The same things were measured in two ways. Each way mixes the same 10 hidden numbers, adds some noise and spreads widely along 6 directions of its own, which tell nothing about the thing.
(in the rows, 128 means zero)
Some things both ways: the first way, then the second way.
96 80 112 77 146 95 128 124 186 131 177 113 116 99 123 183 93 105 124 87
135 117 148 108 115 168 150 78 150 141 164 88 119 159 171 112 95 107 116

151 136 146 143 92 86 137 112 133 163 96 135 133 121 136 99 161 130 136 116
135 127 154 123 145 148 129 126 133 120 133 117 136 146 121 139 118 88 102

132 137 120 155 89 135 127 148 145 163 133 121 124 152 156 112 111 135 125 127
141 107 153 102 122 111 106 110 157 135 77 124 106 143 168 92 171 142 194

121 82 107 144 141 115 109 121 193 153 132 109 107 94 147 145 118 92 131 120
116 115 129 113 169 160 127 132 164 124 128 115 85 174 115 149 144 78 105

173 146 128 176 98 159 134 95 65 107 92 154 146 133 130 111 164 146 161 171
116 163 120 127 120 89 137 198 141 155 145 139 155 73 120 132 121 152 93

155 152 123 164 107 175 113 112 76 86 76 118 125 110 151 110 134 154 126 132
76 172 112 143 147 123 85 112 113 111 97 173 123 128 128 155 122 137 103

151 154 120 88 111 165 94 105 119 73 125 79 104 101 131 121 132 159 114 86
69 155 126 148 149 165 102 135 149 119 97 111 119 141 76 130 122 91 71

163 146 181 131 59 166 135 141 165 106 109 92 161 145 124 142 180 158 148 137
169 118 151 134 138 154 143 96 143 129 191 132 122 149 132 126 127 118 140

114 126 102 87 71 139 118 149 68 132 138 144 161 145 76 96 97 192 106 81
137 125 148 113 128 142 176 105 197 125 165 88 147 156 200 117 148 122 139

108 91 83 151 136 120 117 118 216 189 182 100 112 91 170 169 93 93 144 98
156 124 129 130 110 131 158 116 136 126 157 109 160 123 168 125 125 134 128

167 140 126 154 88 169 149 112 68 121 79 143 151 118 145 101 144 143 163 159
97 125 106 107 146 141 123 124 163 126 114 124 99 145 166 133 142 123 137

112 123 104 143 112 157 132 119 130 139 141 129 134 143 137 134 118 121 121 140
115 163 129 142 139 161 134 120 158 140 130 109 134 124 90 125 114 76 78

133 103 114 129 113 118 119 120 118 130 132 127 130 109 113 125 110 126 128 113
154 127 102 121 129 105 156 185 129 124 156 143 128 133 134 171 128 116 92

85 71 72 142 105 88 118 74 63 160 146 196 163 107 100 127 93 110 126 146
118 116 144 105 135 115 139 96 148 114 128 153 133 118 198 132 163 137 134

148 124 114 125 56 151 128 111 60 126 112 168 175 144 117 118 119 160 146 155
160 125 118 130 95 134 162 159 146 158 145 97 142 104 128 91 142 158 124

81 143 114 149 109 174 121 136 145 126 140 102 120 138 166 132 117 145 110 139
129 137 139 122 148 104 131 83 111 103 121 154 133 189 176 164 113 114 125

134 126 152 127 103 150 135 149 152 128 78 105 129 122 138 111 159 144 134 119
134 108 130 108 154 146 147 134 149 144 111 110 100 157 131 141 146 120 129

132 147 98 112 82 133 137 104 36 98 142 159 143 152 106 98 90 156 115 118
119 121 151 127 121 125 88 88 114 131 93 125 126 124 147 85 123 146 181

159 158 164 118 76 129 127 129 101 148 128 127 152 161 123 134 155 169 128 125
147 157 156 108 106 144 154 163 224 128 183 117 159 132 146 114 133 96 78

107 114 150 125 136 103 155 136 201 185 134 121 140 122 144 175 164 118 138 119
193 89 112 113 95 111 178 205 119 146 164 129 144 70 146 135 160 161 121

118 109 107 141 126 163 114 93 135 110 121 105 109 84 162 126 130 109 145 153
133 71 119 133 124 130 120 137 82 154 70 93 104 86 88 88 158 164 184

142 141 109 128 153 157 107 139 142 81 115 95 87 128 146 141 102 130 88 97
121 151 154 125 127 131 106 75 148 153 130 138 121 139 169 90 133 168 159

89 64 115 109 114 69 130 121 83 141 130 206 167 140 79 162 99 135 115 133
161 107 121 108 117 100 113 168 116 148 121 162 96 116 145 128 153 174 145

131 126 101 164 84 191 88 142 145 124 106 104 139 113 147 113 124 157 130 141
101 147 120 161 131 158 149 132 156 144 108 84 130 107 96 128 164 113 94

172 117 107 137 72 139 130 100 81 84 109 149 150 124 104 105 113 134 149 125
88 153 131 106 150 111 98 116 161 131 96 159 98 151 164 143 142 114 110

149 129 90 123 112 105 99 83 86 118 115 121 110 91 126 95 97 116 94 87
180 125 128 171 111 136 151 123 69 126 165 132 188 101 118 114 109 160 121

128 158 105 131 120 184 119 114 86 93 152 116 115 146 148 139 106 148 116 144
125 117 144 109 157 155 128 113 176 114 169 118 107 187 151 116 122 100 134

177 142 137 106 88 133 91 97 68 114 96 118 131 110 115 100 145 153 115 125
107 105 127 108 159 141 105 152 186 88 122 150 85 166 128 127 184 108 129

Other things, the second way, with their names:
(368): 177 89 131 139 141 136 160 159 96 128 160 113 130 144 108 135 136 141 138
(760): 207 91 140 138 136 150 170 112 100 128 194 119 135 153 123 132 121 138 154
(878): 106 176 119 130 142 103 120 61 121 133 110 159 129 143 143 143 95 118 144
(934): 138 110 148 129 155 152 156 114 154 121 183 107 134 151 167 128 139 118 122
(105): 139 143 168 117 126 112 136 83 144 125 179 128 159 142 189 121 93 124 139
(1188): 135 87 182 120 139 177 136 84 148 148 149 59 116 135 144 107 138 97 140
(9): 135 131 107 163 126 106 117 114 63 109 117 147 148 113 111 134 107 134 142
(162): 138 89 169 137 141 173 89 95 110 142 82 90 113 120 74 72 145 120 186
(649): 161 124 111 118 122 89 159 185 134 133 132 133 124 116 127 164 147 108 116
(59): 133 141 114 150 93 112 106 61 99 101 102 175 142 129 185 106 131 168 153
(1248): 123 129 110 104 113 142 178 141 179 155 148 106 121 125 165 128 141 138 90
(1123): 145 145 122 156 109 136 130 141 109 122 143 112 144 95 84 155 110 74 93
(695): 156 138 156 110 113 93 156 138 129 144 171 112 166 146 141 112 69 124 117
(1190): 40 176 127 129 153 116 79 68 157 120 54 153 105 147 158 132 145 115 120
(49): 129 140 167 129 155 160 116 57 151 118 150 125 119 162 132 137 120 79 140
(961): 115 125 132 111 165 187 152 166 192 119 135 105 121 174 134 151 153 93 57
(206): 192 131 103 149 144 139 153 150 86 132 189 159 137 168 98 153 88 142 100
(75): 125 123 126 119 154 97 133 123 94 135 133 148 111 123 120 167 113 122 126
(336): 152 107 167 112 120 144 142 115 140 151 99 116 131 100 123 96 156 138 142
(23): 132 78 87 132 165 124 106 169 87 81 131 158 84 189 130 172 144 136 137
(223): 85 137 102 124 139 141 117 141 167 118 101 133 96 149 150 138 160 127 107
(516): 174 115 155 110 111 106 154 166 120 146 130 121 152 85 143 148 144 123 124
(1212): 131 120 128 128 131 131 111 134 138 133 97 129 109 109 124 129 164 113 149
(60): 138 153 118 152 83 117 125 106 97 165 102 127 151 68 115 90 115 184 146
(990): 132 123 102 141 139 87 136 120 77 121 177 165 132 139 180 152 109 180 140
(1078): 97 134 156 122 115 115 131 100 168 142 93 116 130 75 153 102 177 127 135
(1183): 128 124 106 150 126 135 146 97 67 111 134 134 140 144 115 170 90 107 86
(602): 163 69 165 110 127 101 120 137 103 147 137 116 98 89 119 122 156 136 188
(555): 135 111 124 131 147 133 109 137 125 98 120 157 108 149 116 136 155 129 137
(673): 173 106 140 109 131 89 158 128 101 158 161 131 140 135 178 112 115 181 170
(1162): 162 109 122 125 105 88 142 156 83 131 110 157 144 104 137 133 141 174 132
(560): 102 155 136 96 178 112 129 121 141 142 114 176 104 159 159 179 128 115 60
(1009): 97 172 140 129 109 126 129 99 146 128 141 134 167 107 167 128 92 124 92
(1210): 107 137 137 128 143 165 108 127 163 142 103 104 110 143 108 112 136 100 100
(980): 140 99 118 140 169 85 111 168 82 109 134 160 107 137 99 154 138 131 161
(774): 142 164 189 111 96 133 147 95 176 161 123 99 172 96 161 100 123 114 112
(637): 167 138 148 136 119 131 160 116 111 157 164 111 157 124 126 129 102 129 108
(1027): 162 71 131 118 148 132 136 135 92 124 169 114 104 161 140 147 122 131 161
(145): 143 119 169 113 144 169 168 128 183 163 154 74 132 128 133 113 153 121 115
(1251): 181 95 130 112 114 140 159 142 142 151 139 117 110 128 148 132 158 131 141
(238): 116 158 121 161 117 89 134 117 96 126 155 133 155 92 116 147 99 117 108
(113): 131 98 142 89 138 102 162 102 171 133 114 134 106 155 226 120 189 163 170
(224): 138 132 94 136 159 95 160 203 127 130 142 149 133 128 116 162 151 147 97
(260): 76 179 118 130 116 134 115 80 134 148 85 124 146 111 130 97 85 145 122
(935): 85 165 139 137 121 171 113 95 165 131 116 96 122 144 102 121 98 72 82
(1149): 124 161 155 117 126 96 143 164 171 147 177 128 165 98 165 118 123 139 107
(1166): 176 138 101 150 140 115 165 140 92 132 165 149 146 162 104 145 96 154 120
(472): 154 95 156 111 156 159 133 126 137 151 106 108 115 142 107 99 143 117 142
(489): 105 143 140 112 147 98 124 80 129 106 144 150 119 186 176 158 97 113 132
(1081): 159 71 167 107 158 163 110 108 128 122 149 118 99 181 119 91 123 134 173
(714): 133 157 133 118 122 110 149 68 149 113 178 177 137 152 230 159 123 130 103
(770): 145 150 138 114 120 140 194 114 184 148 180 103 147 158 178 140 119 110 84
(619): 139 116 134 124 107 93 139 175 154 130 131 129 141 76 135 99 170 159 158
(587): 191 152 127 147 113 91 156 120 97 142 165 144 166 126 133 134 102 145 146
(534): 143 68 155 96 171 121 104 123 118 102 131 143 84 185 148 152 137 96 159
(615): 125 126 127 139 122 158 119 87 125 146 135 117 109 121 110 109 119 114 123
(600): 156 131 108 147 80 124 157 178 129 133 175 102 167 107 121 102 105 156 113
(148): 169 125 138 131 142 123 99 109 102 98 157 176 111 209 139 145 99 130 142
(300): 162 123 130 129 146 158 151 110 141 125 201 140 129 145 164 144 120 114 116
(1116): 89 160 167 120 134 156 80 55 143 142 75 118 122 138 137 105 108 118 136
(234): 119 163 102 156 123 140 116 107 83 149 132 133 137 115 79 128 67 133 102
(583): 111 113 122 121 165 145 97 119 126 122 99 147 76 171 103 130 140 107 116
(494): 116 136 130 116 141 123 126 79 121 144 146 137 109 144 159 138 99 119 128
(561): 202 70 145 120 140 140 156 120 111 128 194 112 123 156 132 115 118 135 187
(766): 126 134 104 142 115 126 134 157 120 124 126 121 130 126 88 136 113 123 107
(918): 151 84 124 127 159 143 136 165 106 121 133 133 110 130 98 156 150 102 102
(670): 138 133 168 125 107 98 129 81 162 105 149 124 162 134 187 83 134 147 183
(274): 147 136 132 112 112 116 107 119 136 130 131 147 112 148 174 135 120 124 128
(1250): 123 183 98 155 126 120 173 127 118 134 156 150 178 116 137 167 102 140 67
(152): 75 148 146 100 146 123 117 159 205 137 118 115 85 140 146 157 159 76 75
(884): 129 179 127 134 152 146 129 109 124 136 149 143 148 169 129 167 64 105 83
(907): 125 151 109 162 126 143 106 93 85 132 97 145 138 135 81 105 103 161 139
(262): 84 172 151 147 156 144 108 78 138 132 163 127 140 117 138 139 93 95 96
(361): 165 115 131 130 109 143 154 153 131 145 137 99 138 116 114 110 129 127 127
(284): 160 97 114 136 144 115 175 188 100 133 174 104 133 112 105 174 135 123 113
(405): 108 112 127 113 164 155 111 84 125 119 152 130 81 193 157 148 104 98 110
(1176): 146 115 108 126 109 112 156 180 120 110 164 135 140 121 132 154 121 130 88
(1028): 130 147 153 144 112 119 145 132 104 160 134 97 171 62 101 122 102 127 111
(807): 126 138 127 98 148 109 143 82 131 143 127 112 112 198 157 141 61 85 140
(429): 129 125 116 116 115 140 138 175 159 139 113 115 124 105 126 141 156 108 85
(668): 162 136 114 168 129 145 120 150 66 122 171 144 161 129 80 127 91 145 87
(847): 116 117 121 149 159 137 89 156 87 125 101 137 100 126 53 144 127 115 121
(337): 116 172 136 133 162 147 148 107 154 156 127 123 137 146 126 145 115 107 74
(340): 176 96 119 155 132 134 139 162 85 114 115 124 149 105 69 117 146 135 148
(841): 115 158 141 98 102 110 159 138 189 156 95 93 145 88 145 135 134 83 97
(215): 121 160 118 162 101 92 107 111 73 140 81 136 159 90 109 100 106 169 135
(194): 158 101 129 111 149 74 145 158 87 143 132 157 131 123 138 126 127 175 149
(742): 132 91 147 112 150 133 157 133 152 107 168 99 116 179 156 140 129 87 111
(48): 168 114 149 141 125 153 154 98 103 149 173 89 140 129 114 124 95 109 123
(741): 103 159 128 141 158 166 131 108 150 156 105 122 105 126 78 147 140 94 73
(305): 155 94 144 110 148 164 110 110 145 147 125 106 92 165 145 90 133 124 168
(308): 123 103 146 99 115 163 139 131 183 153 102 96 100 103 132 116 167 101 108
(219): 169 65 85 139 140 130 120 141 47 120 69 133 78 144 76 145 139 132 174
(937): 149 165 122 133 153 130 156 128 129 117 176 151 154 167 132 177 83 89 74
(725): 112 120 119 130 146 161 92 176 119 133 102 119 93 121 69 133 132 102 92
(852): 180 141 113 129 100 120 184 166 141 139 185 137 166 108 141 140 116 138 88
(1108): 104 159 127 136 108 112 153 127 127 130 135 121 178 101 159 142 105 129 81
(379): 127 147 126 136 149 90 115 88 125 117 142 173 128 160 174 121 131 159 158
(1007): 98 169 115 134 140 135 128 127 126 144 89 147 140 108 105 144 119 121 65
(1004): 110 117 156 99 134 125 139 125 196 135 139 108 96 112 153 137 170 81 129
(207): 152 109 121 127 145 128 116 179 89 138 110 136 112 115 71 147 121 121 126
(983): 111 139 150 138 178 166 110 74 130 106 155 135 122 166 91 140 95 70 117
(163): 124 125 170 87 143 118 140 109 182 125 139 130 125 159 194 131 139 112 132
(593): 168 137 131 124 103 155 162 130 154 181 132 95 143 66 136 115 147 119 125
(794): 145 118 118 137 145 153 139 164 111 133 152 119 113 144 90 153 118 116 87
(1099): 121 139 125 150 141 142 144 112 128 105 174 112 141 153 121 148 96 84 92
(13): 139 97 119 142 164 139 133 83 81 114 165 142 110 171 140 126 118 153 163
(970): 157 126 167 114 145 124 149 65 134 126 181 133 140 170 187 132 102 115 149
(1196): 92 118 135 135 173 158 90 129 128 121 66 114 88 155 73 140 154 85 113
(19): 131 130 120 111 109 96 132 132 124 144 133 135 113 141 146 128 107 142 123
(667): 146 146 121 132 131 86 146 107 86 117 168 175 148 141 174 182 98 138 103
(978): 156 132 163 104 143 111 141 75 133 131 168 148 149 154 199 132 105 140 160
(802): 99 177 133 136 111 86 113 154 156 112 137 154 149 98 126 145 134 113 86
(929): 120 118 163 110 133 118 117 64 140 147 121 132 113 120 180 100 151 157 176
(1184): 121 122 157 109 133 141 140 144 161 157 113 85 122 111 126 123 139 109 119
(103): 130 132 134 143 108 98 104 164 102 146 92 131 150 64 82 88 129 154 140

Some of these things the first way, each followed by its name:
107 109 115 185 143 104 103 115 178 150 133 123 103 96 172 147 127 100 131 165 | (1188)
112 109 104 146 136 110 112 123 162 187 116 148 132 99 168 160 132 134 136 134 | (23)
131 127 112 99 118 116 114 119 104 176 145 144 139 123 134 146 116 150 125 122 | (600)
98 100 126 104 139 118 94 122 119 155 138 115 115 98 130 141 120 136 111 123 | (766)
139 122 160 171 139 109 136 116 150 141 89 107 102 104 161 120 165 102 141 138 | (207)
141 99 112 99 124 146 103 119 143 109 113 75 100 90 121 109 111 114 109 72 | (1166)
102 135 158 100 100 101 140 182 167 163 142 110 147 149 92 127 142 165 102 91 | (1123)
94 156 114 93 106 134 143 112 79 129 127 178 164 173 118 157 134 175 99 125 | (668)
56 80 80 87 160 101 89 140 117 118 170 126 112 102 63 127 80 145 77 71 | (284)
103 125 71 134 95 157 124 110 101 125 160 160 158 145 114 136 101 152 125 131 | (934)
138 88 112 104 96 65 141 99 110 173 128 172 163 103 87 124 133 132 151 85 | (1009)
55 109 85 136 121 156 111 123 129 129 160 140 130 142 136 145 96 145 111 134 | (1196)
132 148 145 107 131 149 163 114 165 114 93 112 119 140 135 125 190 119 126 125 | (194)
121 137 121 140 132 164 135 115 129 81 119 126 124 121 155 159 129 124 129 168 | (405)
97 132 128 66 75 140 140 91 64 85 164 161 168 166 94 156 124 175 128 123 | (1081)
168 185 134 138 111 175 133 91 106 91 121 90 100 135 158 109 154 130 130 136 | (103)
138 139 95 125 127 165 128 125 117 93 108 134 135 119 120 133 132 144 123 132 | (990)
164 122 113 156 86 133 118 125 120 111 129 102 119 108 123 95 97 119 133 101 | (1212)
159 123 160 140 78 133 148 121 175 143 130 100 145 120 133 129 168 123 174 133 | (561)
149 156 129 156 143 121 122 119 145 130 128 99 92 120 154 122 138 114 114 126 | (105)
140 103 124 126 103 128 147 116 136 99 119 134 144 115 105 133 134 116 152 130 | (494)
120 109 123 107 105 138 117 126 146 99 131 118 138 114 117 152 123 147 131 105 | (794)
100 97 122 84 118 138 132 132 154 113 137 81 110 97 130 122 96 111 111 89 | (219)
118 140 115 147 111 174 129 109 140 142 109 123 136 126 180 150 142 147 140 127 | (961)
156 165 138 122 69 162 144 133 124 105 112 121 158 157 95 98 179 173 141 124 | (980)
153 111 127 89 125 122 125 102 180 113 113 98 110 99 137 141 146 99 123 102 | (583)
127 107 118 92 74 150 139 114 117 84 145 134 165 132 95 149 116 139 138 128 | (615)
126 95 101 173 105 117 104 106 111 135 119 154 144 105 136 145 100 106 121 164 | (714)
139 97 114 140 110 94 123 96 154 172 119 135 136 80 136 127 144 114 158 116 | (1108)
118 110 140 132 75 85 113 124 81 151 120 175 159 149 119 136 113 156 115 139 | (148)
167 130 154 147 107 129 127 125 177 107 87 84 121 88 136 120 166 116 141 113 | (667)
122 128 117 173 70 148 137 100 125 189 125 135 153 131 164 111 144 127 153 150 | (340)
131 76 107 149 89 106 137 76 85 148 83 178 163 100 118 109 137 106 154 143 | (1007)
143 132 114 112 106 171 159 131 134 86 150 79 99 129 128 87 103 105 142 111 | (807)
140 133 116 120 123 129 108 90 108 75 114 99 102 95 127 110 118 112 103 111 | (918)
139 110 147 147 94 110 93 131 86 114 108 128 138 113 85 94 143 142 120 160 | (1004)
115 138 126 123 127 149 113 136 184 131 129 87 113 122 134 134 151 129 105 124 | (1078)
111 150 116 137 132 154 110 119 79 108 133 108 95 130 156 119 97 133 92 140 | (361)
90 112 134 163 128 150 145 112 121 97 72 160 141 144 139 144 162 124 123 177 | (560)
163 140 131 177 64 150 135 105 76 138 79 168 160 141 157 107 148 144 159 186 | (1210)
108 150 151 102 144 127 144 134 176 145 159 97 103 152 143 147 160 133 121 119 | (695)
146 135 109 101 109 119 153 128 108 112 128 141 125 151 118 118 99 132 115 91 | (305)
68 60 71 76 107 121 131 144 200 169 177 145 161 130 91 163 94 135 126 69 | (113)
123 117 130 98 120 93 113 124 103 94 119 121 116 110 89 106 115 131 92 103 | (48)
119 97 95 133 71 119 96 80 34 128 137 171 160 118 105 114 90 145 124 141 | (555)
116 111 138 115 140 108 148 147 206 192 73 142 146 117 138 149 194 127 129 127 | (13)
114 126 127 115 104 119 139 118 163 138 150 111 124 135 132 131 131 131 132 94 | (162)
78 88 111 156 117 109 132 156 153 200 149 145 141 143 122 129 112 123 120 138 | (649)
108 104 127 130 87 150 127 99 153 121 128 106 147 86 147 141 137 119 152 145 | (1183)
167 158 132 188 86 166 128 123 111 86 128 112 121 133 180 139 99 128 145 167 | (274)
152 139 164 115 131 145 134 146 183 117 80 80 111 122 153 146 162 127 110 98 | (206)
147 122 130 132 160 157 115 99 115 77 95 82 81 82 156 127 130 93 118 135 | (234)
64 128 103 119 141 120 122 114 108 108 180 134 112 142 123 146 92 133 94 129 | (534)
141 141 99 142 102 165 123 125 104 126 109 137 136 148 130 112 125 141 111 136 | (379)
119 139 128 121 104 140 149 141 94 110 112 149 157 156 100 135 131 158 105 122 | (300)
114 83 109 78 102 79 134 135 121 146 139 136 143 124 56 104 102 136 104 36 | (937)
134 122 147 134 98 139 121 139 133 120 86 122 139 130 113 110 163 156 129 119 | (145)
125 98 134 122 98 112 115 97 94 103 125 128 133 97 118 128 115 117 133 138 | (308)
